There are 3 ways to turn a row about zero (a turn may also mirror it). The second row of each pair is the first, turned, with some noise. The first 21 pairs use one turn. New pairs use 2 turns, one after the other, and a turn may come again.
Known pairs, each followed by its turns in order:
[-24.7   2.0  24.5  25.2 -23.7 -13.1]
[ 27.0 -23.8   4.6 -23.4 -18.0  19.3]	Zever

[  9.9   1.7  33.5   7.6 -29.3 -30.8]
[ -8.6 -18.8 -12.6 -27.5 -19.7  34.3]	Zever

[-11.0   7.6 -14.6  18.6 -16.2 -18.4]
[-19.9 -16.6   5.0  -7.3  -5.3  22.7]	makat

[ 20.6 -25.9  17.9  25.6   2.5  34.9]
[ 10.0 -22.3  -3.2  37.7  25.9  24.2]	Zever

[ 21.4 -17.1   6.8  25.5   7.8 -30.7]
[  1.9 -16.9 -44.9  11.3 -16.1   5.9]	Zever

[-7.2 -8.8 19.7 15.4 24.9 12.6]
[  8.7 -14.6  -0.2  30.6  -6.0 -20.2]	makat

[-26.6  -0.7   5.3  25.3 -11.9 -20.1]
[ -8.3 -36.2  -7.7 -15.9 -23.5   7.0]	gon

[-11.3  27.1  32.5  -7.5  23.7 -31.9]
[ 11.6 -17.8  16.8  20.3  46.9  12.9]	makat

[ -1.3 -35.2 -26.1  18.6 -26.4 -10.8]
[-33.7   3.3  11.7 -24.8 -22.9 -31.1]	gon

[-16.8 -22.0   6.4  -9.9 -27.2  -5.1]
[ -1.1 -16.8  10.2   7.2 -18.9 -29.2]	gon

[-31.6 -12.4 -25.7 -16.2 -17.5  23.5]
[  2.2 -14.8  27.3 -14.5  23.2 -33.9]	Zever

[ 13.2  -8.9  11.3  -0.9 -16.3  18.7]
[ -8.7 -14.0   4.8   2.1  21.0  20.3]	Zever

[ 28.9  -7.4 -21.0  21.4  20.6   3.1]
[  5.0   8.7 -32.6  26.2  12.8  -6.3]	Zever

[-31.5 -18.5  16.1 -19.4  28.2 -11.2]
[12.3 13.5 16.7 47.6  7.2 14.0]	makat

[  7.8  26.4  33.3 -31.6  20.2 -18.4]
[ 39.6 -19.6   8.6  11.1  35.5  14.6]	gon

[ 10.6 -34.9  21.6  17.8  24.4 -25.8]
[ 34.5 -25.3  35.1  19.4 -13.4  -4.5]	makat

[ 35.3  -8.6   1.4 -14.3  -1.3  29.7]
[ 20.7  19.9 -11.1 -20.7  -4.1 -31.0]	makat

[ 28.7 -35.0  24.9  11.9  -0.9 -22.8]
[ 44.0 -20.0  18.4  -7.8 -14.9   3.3]	makat

[ 20.7  34.1  33.7   3.7 -29.5 -25.3]
[ -4.3 -42.9 -23.5   1.1  38.5  -4.7]	gon

[-4.1 24.4  5.1 19.3 13.2 24.1]
[ -3.3   8.3 -27.0   8.8  -4.8  29.8]	gon

[-7.1 -7.0 17.2 17.1 -7.9  1.2]
[ -1.4  -8.4 -18.5  -6.2 -13.2  -6.3]	gon

New pairs, each followed by its turns in order:
[ 22.0 -22.4  17.2  21.3  17.0  27.9]
[-13.6 -17.2   7.0 -32.3  18.0 -32.4]	makat gon

[24.8 29.4  3.9 14.3 26.0 14.9]
[-22.8  10.4 -24.0   4.2  19.2  30.3]	Zever gon

[ -7.8 -29.6   4.7  -4.0  33.3  24.3]
[  0.0 -12.5 -34.0 -34.3 -15.5  -0.5]	Zever gon

[-13.2 -29.0  21.0 -15.2  10.9  18.3]
[ -9.5  10.7 -33.0 -21.0   6.3  22.1]	gon Zever

[-16.4 -32.0 -30.7 -29.7 -15.0  31.8]
[ 14.7  30.6   2.5 -51.1  19.8  11.5]	makat Zever

[-30.3  -2.9  -6.4  19.2 -11.3  -1.0]
[-16.9   5.8  -5.6   4.4 -27.8  -9.2]	makat gon

[-20.8 -26.3 -10.1  30.8  13.3 -27.7]
[-24.5   1.0  18.2 -31.9   8.2 -34.4]	Zever gon

[-31.8  30.0 -29.2  23.5 -34.6 -14.0]
[  2.4  -6.7   3.3  18.2 -59.6 -18.6]	gon gon

[-16.4  -1.9  29.5  -1.9  31.5  28.5]
[-15.5  -3.8  -8.2 -48.5  -1.0  11.7]	makat gon

[ 25.8  33.2 -23.8 -32.5  -9.8 -33.2]
[47.9  7.6 12.1 43.2 10.3 21.2]	makat gon

[28.8 20.9 26.9 -4.2 20.1 -8.9]
[-32.8   2.3 -18.6  26.6  -6.5  12.2]	Zever gon

[ 26.9   7.3  13.4  18.7 -22.7 -12.8]
[-13.8  34.2  13.3  19.8  -9.6   5.0]	Zever gon

[-28.8  12.4   5.3  24.0 -24.6 -13.2]
[ 11.9 -24.3  16.1  12.2  30.6 -22.4]	makat Zever

[-26.0  24.1  -8.1  -5.2  27.4 -27.2]
[ 15.2  25.4 -23.8  23.1  -6.2 -21.7]	gon gon

[  0.1  16.0  10.5  15.7 -33.8   7.3]
[  9.9  32.4  -5.1   4.9   2.1 -29.3]	Zever makat

[-26.2 -12.0   4.7  22.6 -34.9  16.1]
[ 35.9  26.7   3.9  -6.4   7.3 -26.8]	Zever gon

[-34.9  11.3   1.3 -17.0 -22.7  24.1]
[ 28.8  20.9   1.8  -8.8  22.0 -26.8]	makat Zever

[ 23.5 -19.7  15.7  12.9  23.4  10.1]
[-10.9   7.4  19.4   4.4  36.8  10.2]	gon gon

[ 26.6 -25.3  17.2  28.6  34.4   1.9]
[ 44.7 -19.8  13.5 -16.6 -13.3  20.3]	makat makat

[ 16.6 -21.4 -27.6 -12.3  -6.5 -20.3]
[19.1 -0.8  0.9 18.2 36.5 16.1]	gon makat

[-16.9 -27.9  15.4   1.1  24.8  28.7]
[ 15.0 -30.9 -20.7  13.5  -7.7  29.6]	Zever Zever

[ 26.2  13.0  29.6 -26.2   7.1  16.8]
[ -1.4   1.1  43.7 -19.5  22.1 -13.6]	makat makat

[  9.8  20.9 -24.6 -26.3   9.0  22.6]
[ 23.5  30.1   4.6  -2.0 -33.0  11.7]	Zever Zever

[ -2.2  25.5 -30.3 -33.9 -26.1 -19.6]
[ 3.8 31.3 51.5  4.2 -1.6 -4.6]	makat Zever

[-23.6  15.0 -30.1  17.0  17.7   8.1]
[ 32.5 -22.4  15.2 -13.8 -16.9 -11.4]	makat Zever

[ -2.6 -21.8  -7.5  12.0  23.9  -0.1]
[  1.5  17.9 -14.7 -22.6  17.6   2.7]	gon makat

[  0.0   2.2  11.4  -9.3   8.9 -17.3]
[  3.4  -9.4   4.7 -19.4  11.0   1.7]	Zever Zever

[ 17.3  23.4  18.1   7.6 -30.2   4.9]
[-1.2 39.8 21.5 -4.7 -7.8 -7.0]	makat makat

[  4.8 -33.7  31.1 -14.4  22.8  -5.9]
[-19.1 -14.3 -23.0  -6.1 -37.4 -15.9]	Zever gon

[-20.5 -14.3 -28.9 -18.1  -3.0   2.1]
[ 16.2 -24.9 -24.1   6.0  12.6  16.5]	gon makat

[ -7.7  34.5 -21.2 -31.7 -28.1  33.2]
[ 13.0   5.8   0.0  26.6  56.3 -13.0]	Zever makat

[34.3 21.0 27.9 -9.6  0.4 -8.0]
[ 27.4  20.7  22.1 -16.8  25.0  -0.9]	makat gon

[-1.5 13.3 33.6  2.4  5.0  9.0]
[  0.9   4.7 -25.2  11.1  28.0  -8.5]	gon Zever

